The same things were measured in two ways. Each way mixes the same 7 hidden numbers, adds some noise and spreads widely along 6 directions of its own, which tell nothing about the thing.
In the rows, zero is written as 128.
Some things both ways: the first way, then the second way.
[151  84 124 135 191 139 124 101 121 139 143 117 111 111 150 118 148]
[ 93 101 106 127 137 127 122 150 116 111 118 118 113 109 130 143 129 107
 157 107 131 134 142 135 142]

[159  91  93 186 145 139  96 108 167 100 110  90 100 136 134  86 104]
[147  82 147 169 169 123 100 145 128 126 120 138 143 143 143 152  86 168
 150 170 144 113 122 137 113]

[153 160 194 115 179 116 122 129 146 155 133 145 131 122 122  69  99]
[130 140 224 116 106 158  94 125  72 108 135 126  96 112 145 137 109 145
 136 102 134 148 140 122 146]

[185 130 170 110 126 124 144 137  99 172 133 150 134 153 169 112 117]
[ 56 118 119 125 169 158 158 162 109  98 131 120 100 139 124 116 160  96
 146  42 133 109 158 151 113]

[187 156 130 138  85 130  99 122  79 107 115 119 113 104 107  48 121]
[138  50 158 202 197 159 112 136 135 105 102 106 134 136 146 181  94 163
 191 186 129  95 128  82 149]

[140  40  83 136 116 129 106 111  67 150 137 172 107 128 157 164 134]
[165 125 144 132 147 100 100 135 134 137 142 147 140 156 166 110  97 172
 111 164 154 144 125 144 103]

[169 221 122 113  95 118 149 103  81 120 135 133 113 121 101 113 191]
[135 170  80 161 118 137 192 127 112 132 113 112 150 125 155 136 114 142
 114  83 126 151 108  49 152]

[119 115 131 163 180  91 137 125 115 143 166 176 140 129  98 117 125]
[ 93 105  73 129 152 137 180 124 224 122 109 130 155 172  94 135 172 117
  85 115 109  57 131 135 101]

[122 135 192 130 132 111 129 144 125 136 130 156  97 192 104 155  98]
[133 131  98  84  92  95 121  92 141 124 116 159 126 116 111 111 122 118
 118 154  99 137 109 139 130]

[175 137 159 142 112 114 125 120  67 145 167 208  68 189 105 123  87]
[149 113  67 149 123 106 160  90 217 148  93 149 179 156  96 124 118 150
 109 165 106  80  97 100 135]

[179 173 153  97 126 122 125 110  75 133 127 110 111 139 118 112 154]
[116 126 155  94 112 128 105 130  84  99 133 144 108 120 140 128 124 126
 120 111 108 145 152 156 119]

[164 129 107 156 107 122 117 138 171 139 131 117 118 193 150 113  86]
[ 97 121 166 127 163 161  97 181  70 123 143 135  88 141 122  97 117 137
 119  85 169 154 152 176 103]

[113 167 103 154 163 162 124  95 116  96 149 109 125 128 135 140 160]
[ 73 100 114 141 183 169 138 138  93 109 122 130  90 141 103  96 141 109
 169 115 106 143 140 137 119]

[163 178 176 115 127 116 154 164 154 159 144 125 162 164 155  86  89]
[114  92 111 147 156 139 137 145 143 127 121 109 117 114 113 127 139 111
 174 100 134  91 147 132 144]

[144 111 121 134 106  90 110 135  51 159 155 187 134 168 112 136 110]
[122  90 178 146 181 153  99 154 103  96 137 114 100 147 163 141 119 148
 141 148 142 135 153 125 122]

[162 212 148 148 130 109 174 125  77 104 179 151 122 191  94 116  93]
[ 99  66 106 176 203 162 160 135 137  94 104  91 100 104 121 162 141 104
 221 117 137  68 125  69 171]

[163 129 138 137 100 189 140 126 142  97 107  69  94 140 182 129 141]
[127 148 100 113 146  95 130 123  87 128 142 161 117 138 152  61 119 133
 138 107 129 163 135 155 117]

[140 123 106 158  27 137 109 107  88  77  85 147  36 138  86 162 158]
[114 100 179 153 129 176 137 107 156 110 109 117 141 153 124 162 131 151
 125 139  85 100 143  98 137]

[163 135  84 110  49 124 108 117  88 144  97 139 122 145 152 149 145]
[ 96 144  32 194 173 166 209 184 109 150 110  98 133 124 110 132 125 113
 140  68 156 133  94  78 114]

[122 148 134 177 154 140 115 112 133  63 112  80 117 108  91  94 130]
[ 46 188 108  45 110 157 166 162 125 113 144 129  72 142 103 106 186  65
  62  54 157 163 105 141  67]

[ 99 105 129 101 155  86 103 154 117 180 132 136 205 105 137 122 146]
[108  79 105 107 128 126 107 167 173 133 119 102 111 116 104 148 159  87
 118 146 117 117 150 174 110]

[159 132 158  98  52 135 147 138 106 148 101 164  84 152 153 167 142]
[124 145 204  71  16 115  67 129 150 154 128  97 106  70 120 158 131  86
 142 107 148 169 131 134 165]

[150 176 135  63  38 128 137 124  30 135 120 176 104 118 121 153 145]
[130 123 140 115  57 152 144 125 221 167 106  71 124  87  69 164 173  77
 129 108 117  93 119  99 165]

Other things, the second way, with their names:
Z_792: [126 171 119 100  96 125 182 117 197 150 138 112 138 143 121 107 176 104
  94  65 130  94 118 119 113]
Z_700: [ 93 139  48 183 186 153 196 166  66 115 113 132 134 136 139 139 100 135
 149  89 129 150  94  90  95]
Z_475: [138 108 180 149 136 152 124 148  85 108 130  93 109  93 163 176 114 130
 181 120 125 128 130 100 139]
Z_302: [110 148 124 110 165 160 168 148 106 108 150  99  80 136 148 101 173 101
 115  91 127 143 143 106 114]
Z_191: [112 138 182 117  96 121  96 160  86 111 133  91  96  82 181 181 102 113
 179  95 176 174 124  96 151]
Z_665: [128 132 130 161 124 152 145 148 126 146 120 101 131 117 126 149 115 128
 143 108 140 137 112  93 137]
Z_766: [ 94 106 153 100 170 143 131 134 117  99 141 145  94 133 113 109 151 111
 150  91 133  78 138 170  96]
Z_721: [133  86  81 151 180 118 109 129  97 129 115 153 106 116 105  87  98 132
 186 157 130 130 120 142 140]
Z_443: [113  82  97 140 156 139 134 109 121  98 106 117 106 102 117 132 133 108
 189 145  98 115 136  97 172]
Z_411: [133 108 143 118 120 143 132 129 175 143 126  97 112 118 111 135 161 101
 138 140 108 112 132 128 125]
Z_534: [129 144 167  93  88 117 128 110 137 128 131 130 119 103 132 150 119 115
 157 114 135 117  89 120 119]
Z_675: [143 133 101 102 117 108 123 121 105 130 127 144 108 104 120 108 118 112
 135 143 120 146 108 140 121]
Z_440: [153 111 105 107 108  78  93 115 188 155 115 160 144 125 108 120  98 137
 121 165 167 112  96 150 129]
Z_807: [102  59 210 131 115 170 121 128 200 124 115  88 126 108  85 169 178  97
 174  84  82  27 182 163 150]
Z_810: [154 137 145 100 105 113 103 111 111 142 134 161 116 111 109  95 111 131
 132 132 127 130 111 164 116]
Z_616: [153 125 195  81  91 119  72 109 125 137 141 151 105 126 121 106 115 137
 113 169 120 153 125 164 117]
Z_38: [129 141 197  70 123 136 101 130  76 106 160 160  94 135 130  72 142 135
  93  79 117 122 176 209  98]
Z_562: [147 109 184 144 167 148  97 144  73 104 136 114  94 120 170 152  92 154
 158 162 152 152 121  98 130]
Z_116: [128 131 104 106  98 119 150 127 188 130 123 106 132 129 125 124 175 105
  88  95 118 102 162 127 149]
Z_540: [122 118 135 128 150 143 138 127 103  95 131 106 104 120 161 140 137 122
 151 125 113 139 137  92 143]
Z_309: [ 95 129  93 110 162 141 148 176 116 110 135  98  85 121 139 137 154  91
 121 108 161 148 125 117 108]
Z_457: [130 123  82 123 138 102 156 120 168 135 121 125 129 118 124 121 134 105
 158 122 139 102 101 113 128]
Z_32: [139 128 172 126 135 162 122 122 102 113 134 137 122 159 133 106 127 160
  84 144  88 141 154 139 111]
Z_72: [ 93 102  80 170 208 179 190 150 100  99 125  96 104 139 125 106 166 109
 152  91  85 112 163 102 134]
Z_44: [136 149 146 125  94 133 141 147 111 129 137  93 132 118 170 140 140 127
 104  88 104 163 167 116 140]
Z_307: [ 83  68  76 114 133 135 106 140 155 108  91 127  98  92  65 165 134  75
 156 148 129  99 119 142 143]
Z_688: [ 92 147 143 106 160 130 114 152  53  90 148 147  89 144 175 108 108 131
 135 107 161 188 126 134  99]
Z_842: [133  99 143 153 147 131  89 153 119 136 117 143 129 138 128 134  84 158
 134 167 153 147 121 139 116]
Z_947: [100 123 111 142 160 134 139 121 117 125 115 161 125 150 111 100  99 142
 153 116 145 126  97 124 114]
Z_194: [122 104  57 154 162  92 141 126 156 134 105 175 169 150 118 121  87 152
 138 139 150  97  96 140 105]
Z_956: [195 125 179 135 114 100  86 113 100 140 137 136 135 118 179 139  72 169
 148 198 127 169 106 114 121]
Z_689: [ 94 158 128 130 158 155 137 166   4  88 141 121  82 118 177 122 107 131
 134  79 144 210 134 102 123]
Z_91: [140 133 142 106  66  93  71 124 143 158 120 156 142 119 115 113  90 139
 116 129 154 164 126 163 149]
Z_711: [186 113 109 111 118  88 101  87 154 132 127 163 143 138 134  91 113 156
  96 191 102 124 135 150 136]
Z_930: [150  82 189 131 112 123  80 127 180 134 117 141 148 135 111 155 108 156
 127 144 140  73 146 167 134]
Z_481: [140 102 170 130  97 120 103 120 181 144 120 110 138 120 125 143 127 124
 157 137 125 108 138 135 151]
Z_937: [124 105  62 119 140 107 134 113 156 120 113 136 121 120 117 115 135 108
 136 152 121 122 125 115 152]
Z_296: [133 152 108 133 114 146 170 161 132 150 141  57 101 102 151 125 174  86
 134  88 119 167 143  89 146]
Z_906: [154 129 202 160 110 140 120 129 108 132 131  98 131 103 174 161  99 149
 188 109 141 141 124  83 157]
Z_915: [140 196  97 126 100 138 187 115 115 158 136 141 148 147 123  88 128 138
  85  89 109 155  92 104  99]
Z_733: [133 138 120 104 138 117 108 148 100 134 147 146 112 147 139  77 130 133
  95 131 122 169 149 178  93]
Z_55: [172 133 167 144 119 119 135 118 169 151 133 122 148 126 140 133 116 151
 146 113 152  81 110 116 131]
Z_385: [124  97 210 114 129 167 127 129 167  94 135  88 120 143 148 175 170 127
 110 125  94  81 170 131 122]
Z_724: [128 141  81 121 125 110 183 110 180 154 125 139 162 153 121 110 148 120
 118 128  84 105  97 141  70]
Z_200: [105  81 126 147 149 148  95 142  62 121 107 130  91  84  99 136  91 111
 210 148 117 161 116 136 146]
Z_702: [106  76 186 147 140 149  74 133  88 116 116 132 109 118 120 128  97 135
 201 138 111 146 152 150 153]
Z_676: [145 106 126 145 134 114 142 107 208 149 116 116 148 134 122 135 133 128
 163 145 138  78 104 102 138]
Z_641: [106 111 130 112  84 123 119 131 166 130 111 117 140 110 113 152 141 104
 133 100 110 114 151 144 149]
Z_542: [ 97  97  83 138 158 135 153 109 121 105 103 137 113 102  98 141 118 104
 194 129 118  95  95  97 142]
Z_252: [140 145 124 102 130 118 150 117 122 105 136 143 131 136 153 121 135 135
  95 114 116 105 127 133 105]
Z_791: [137  78 188  97  97 124  57 113 150 120 117 135 107 101 104 155 111 122
 146 181 128 112 131 154 147]
Z_832: [137 128 115 142 162 154 163 112 126 120 124 147 125 148 103  94 135 150
 108 107 116  82 130 120 125]
Z_557: [150 126  96 175 173 131 159 116 126 136 124 114 127 140 154 102 117 148
 164 150 122 146 113  69 146]
Z_104: [141 150 236  91 121 141 131 102 107  97 161 128 111 142 181 122 146 146
 128  99 101 113 151 134 104]
Z_439: [108 106 227 141 162 193 146 137 146 111 143 107 116 155 118 124 168 137
 134  56 107  46 181 160 111]
Z_54: [107 116  93 172 142 142 136 140  86 111  99 123 121  98 127 159  81 130
 181 104 157 143 100  65 171]
Z_270: [172 135 221 121  84 119  96 114 151 140 140 121 143 126 165 145 107 157
 130 123 143 119 136 123 141]
Z_680: [131 111 122  78  90  92  88 117 177 132 126 137 115 126 122 127 137 107
 109 186 122 155 124 154 122]
Z_746: [131 100  82  98  94  72  79 132 153 145 108 169 136 103  95 133  88 118
 129 159 154 126 103 179 121]
Z_878: [157  99 114 136 145  91 135 107 184 126 124 148 174 155 151 129 122 155
 125 154 104  74 137 146 109]
Z_600: [125  96  84 146 145 151 168 135 169 120 113  81 122 122 124 151 170 101
 130 142  81 106 144  96 142]
Z_590: [117 137 150 130 139 162 156 148 117 108 132 105 111 126 140 152 142 124
 114  87 142 110 128 103 122]
Z_850: [134 126 131 119 106 139 127 129  98 121 123 110 107  89 129 140 127 107
 148 119 103 145 135 115 151]
Z_845: [139 139 147 130 133 133 129 125 159 162 140 146 137 168 114  74 132 148
 103 122 127 125 125 162  92]
Z_60: [138 162 175  99  84 130  97 155  65 137 145 124  96  94 144 133 104 123
 126 103 152 184 115 144 111]
Z_936: [136 103  57 129 129  96 139 101 146 131  98 147 136  99 104 138 104 115
 171 173 114 112  79 110 135]
Z_66: [111  84 125 122 159 123 122 125 155 110 121 131 118 130 119 128 138 113
 161 146 117  94 134 145 121]
Z_667: [126 151 175 120 150 183 146 155  50 101 158  89  69 111 158 109 158 118
 121  75 125 151 164 108 139]
Z_974: [126  95  57 164 211 111 126 136 104 104 115 178 134 162 134 100  80 170
 130 166 162 124 107 125 112]
Z_198: [122 100 141 120 114 139 113 136 158 130 115 108 113 106 102 144 140 107
 141 121 136 102 139 133 148]
Z_471: [136 126 149 151 115 137 148 111 176 147 119 126 163 156 128 135 125 150
 126 136  93 112 121 118 108]
Z_894: [137 134 134 115 124 127 163 124 179 115 134 106 142 156 161 151 160 133
  81 124 107 100 141 111 106]
Z_204: [133 114  90 138  80 111 134 116 188 161  97 142 178 131  89 145 112 131
 116 141  93 111 111 143 124]
Z_245: [121 117 100 124 108 107 152 141 212 141 118 108 162 136 132 150 158 113
 104  96 125  82 147 139 119]
Z_691: [173 143 152 113 108  91 112 130 155 130 142 101 127 122 199 148 123 137
 119 157 162 158 125  86 145]
Z_678: [175 139 154 132 113 121 120 114 136 142 131 145 144 133 128 108 106 162
 102 128 130 110 129 135 131]
Z_635: [119 144 152 129 110 170 137 162 113 135 130 111 115 132 116 140 136 131
  79  86 127 139 141 132 114]
Z_495: [134 153  93 144 108 126 160  99 116 151 110 154 154 132 113 106  97 144
 130 132  94 152  92 107 121]

Some of these things the first way, each followed by its name:
[146  98 101 129 179 168 143  85 113 112 129 122 120  54 167 106 131] => Z_55
[123 184 131 125 165 136 146 123 181 153 136 122 170 102 161 111 178] => Z_702
[132 153 162 123 198  93 159 136 167 180 130 139 205  79 148  87 173] => Z_191
[138  96 114 100  88 141 102 113 112 125  70 102 106 115 152 159 144] => Z_60
[146 157 149 105 158 110 152 129  91 192 174 202 160 138 156 130 140] => Z_481
[161 115  70 160 119 134  99  96 110 117 134 125  96 136 125 113 131] => Z_842
[141 176 156  86 159 133 106 115 114 155 125 120 150 126 144 110 132] => Z_200
[ 82 132 158  91 127  95 144 159 129 150 125 166 171  88 116 132 118] => Z_832
[170 129 130 130 149 150 133 104 108 132 139 142 109 139 160 112  93] => Z_439
[120 112 180 135 163 111 143 122  99 134 140 187  96 180 108 172  81] => Z_542
[113  74 101 149 170 124 143  99 156 122 126 143  93  86 121 148 155] => Z_54
[157  90  92 118  51 121  86 113  82 128  94 145  68 155 119 160 124] => Z_635
[128 146 183 114 162 113 138 132  78 146 173 174 114 171 104 144 105] => Z_443
[156 151 160 141 216 131 139 103 151 166 150 159 149 128 160  95 123] => Z_906
[147 173 105 125 160  99 119  94  33 125 169 153 143 131  87 112 136] => Z_562
[125 101 148 128 157 104 118 128 120 131 115 140 140  93 108 101 115] => Z_590
[134 166 157 121 148 104 151 136  87 151 159 161 165 151 126 127 121] => Z_66
[ 65 117  90 144  69 118  99 135 148  87  82 111 115 107  90 175 170] => Z_32
[178 159 139 118  73 125 136 131  86 118 136 136  84 174 115 121 100] => Z_198
[ 47  67 125 157 196 142 107 114 174 129  87 129 172  90 164 185 165] => Z_724
[125 140 150 143 108 147 154 142 143  93 105  97 135 114 144 124 129] => Z_457
[ 79  89 119 175 127 107 128 145 204  77 100  89  97 141  80 151 104] => Z_307
[177 117 146 154 161 168 129  70  82  80 118 118  47 147 129 132 102] => Z_534
[128 157 158 144  71 115 162 170 208 134  85 132 147 121 145 113 130] => Z_270
[105  98 158  77 101 114 142 160 129 158 102 135 145 142 157 179 111] => Z_38
[111  49 147 116 128 137  94 129 146 124  57 105 125  78 150 135 128] => Z_475
[171  90 159  95  70 156 127 131 102 141  88 140  82 134 175 141  99] => Z_807
[156 181 149 139 119 105 120 131 133 127 118 103 132 170 106 110 142] => Z_689
[ 84  45  91 124 143 130 105 100  63 108 135 148  83 150 114 221 114] => Z_667
[108 151 141 137 177 134 163 132 141 133 148 154 184  67 148  98 146] => Z_676
[134 148 135 152 203 110 158 129 173 143 171 134 162 108 128  76 115] => Z_440
[128  93 175 116 155 118 101 125 108 151 133 157  85 190 120 163  83] => Z_850
[ 80 126 162 111 130 119 112 166 149 146 111 119 185 103 140 126 140] => Z_72
[111 114  93 115  95 146 137 122  97 120 137 133 111 156 152 196 128] => Z_721
[177 150 109 148 125 140 144  97 130 116 139 113  67 169 132 139 152] => Z_641
[104 113 142 174 214 130  90 116 185 124 123 112 147 132 126 101 107] => Z_956
[165 136 122 187 177 144 136 107 167  96 138  77 110 148 133  90 125] => Z_878
[ 97 142 171 127 121 133 114 164 128 104 106  94 174  92 120  91 121] => Z_302
[187 112  76 168 159 166  80  51 102  83 100  68  64 128 131 109 152] => Z_700
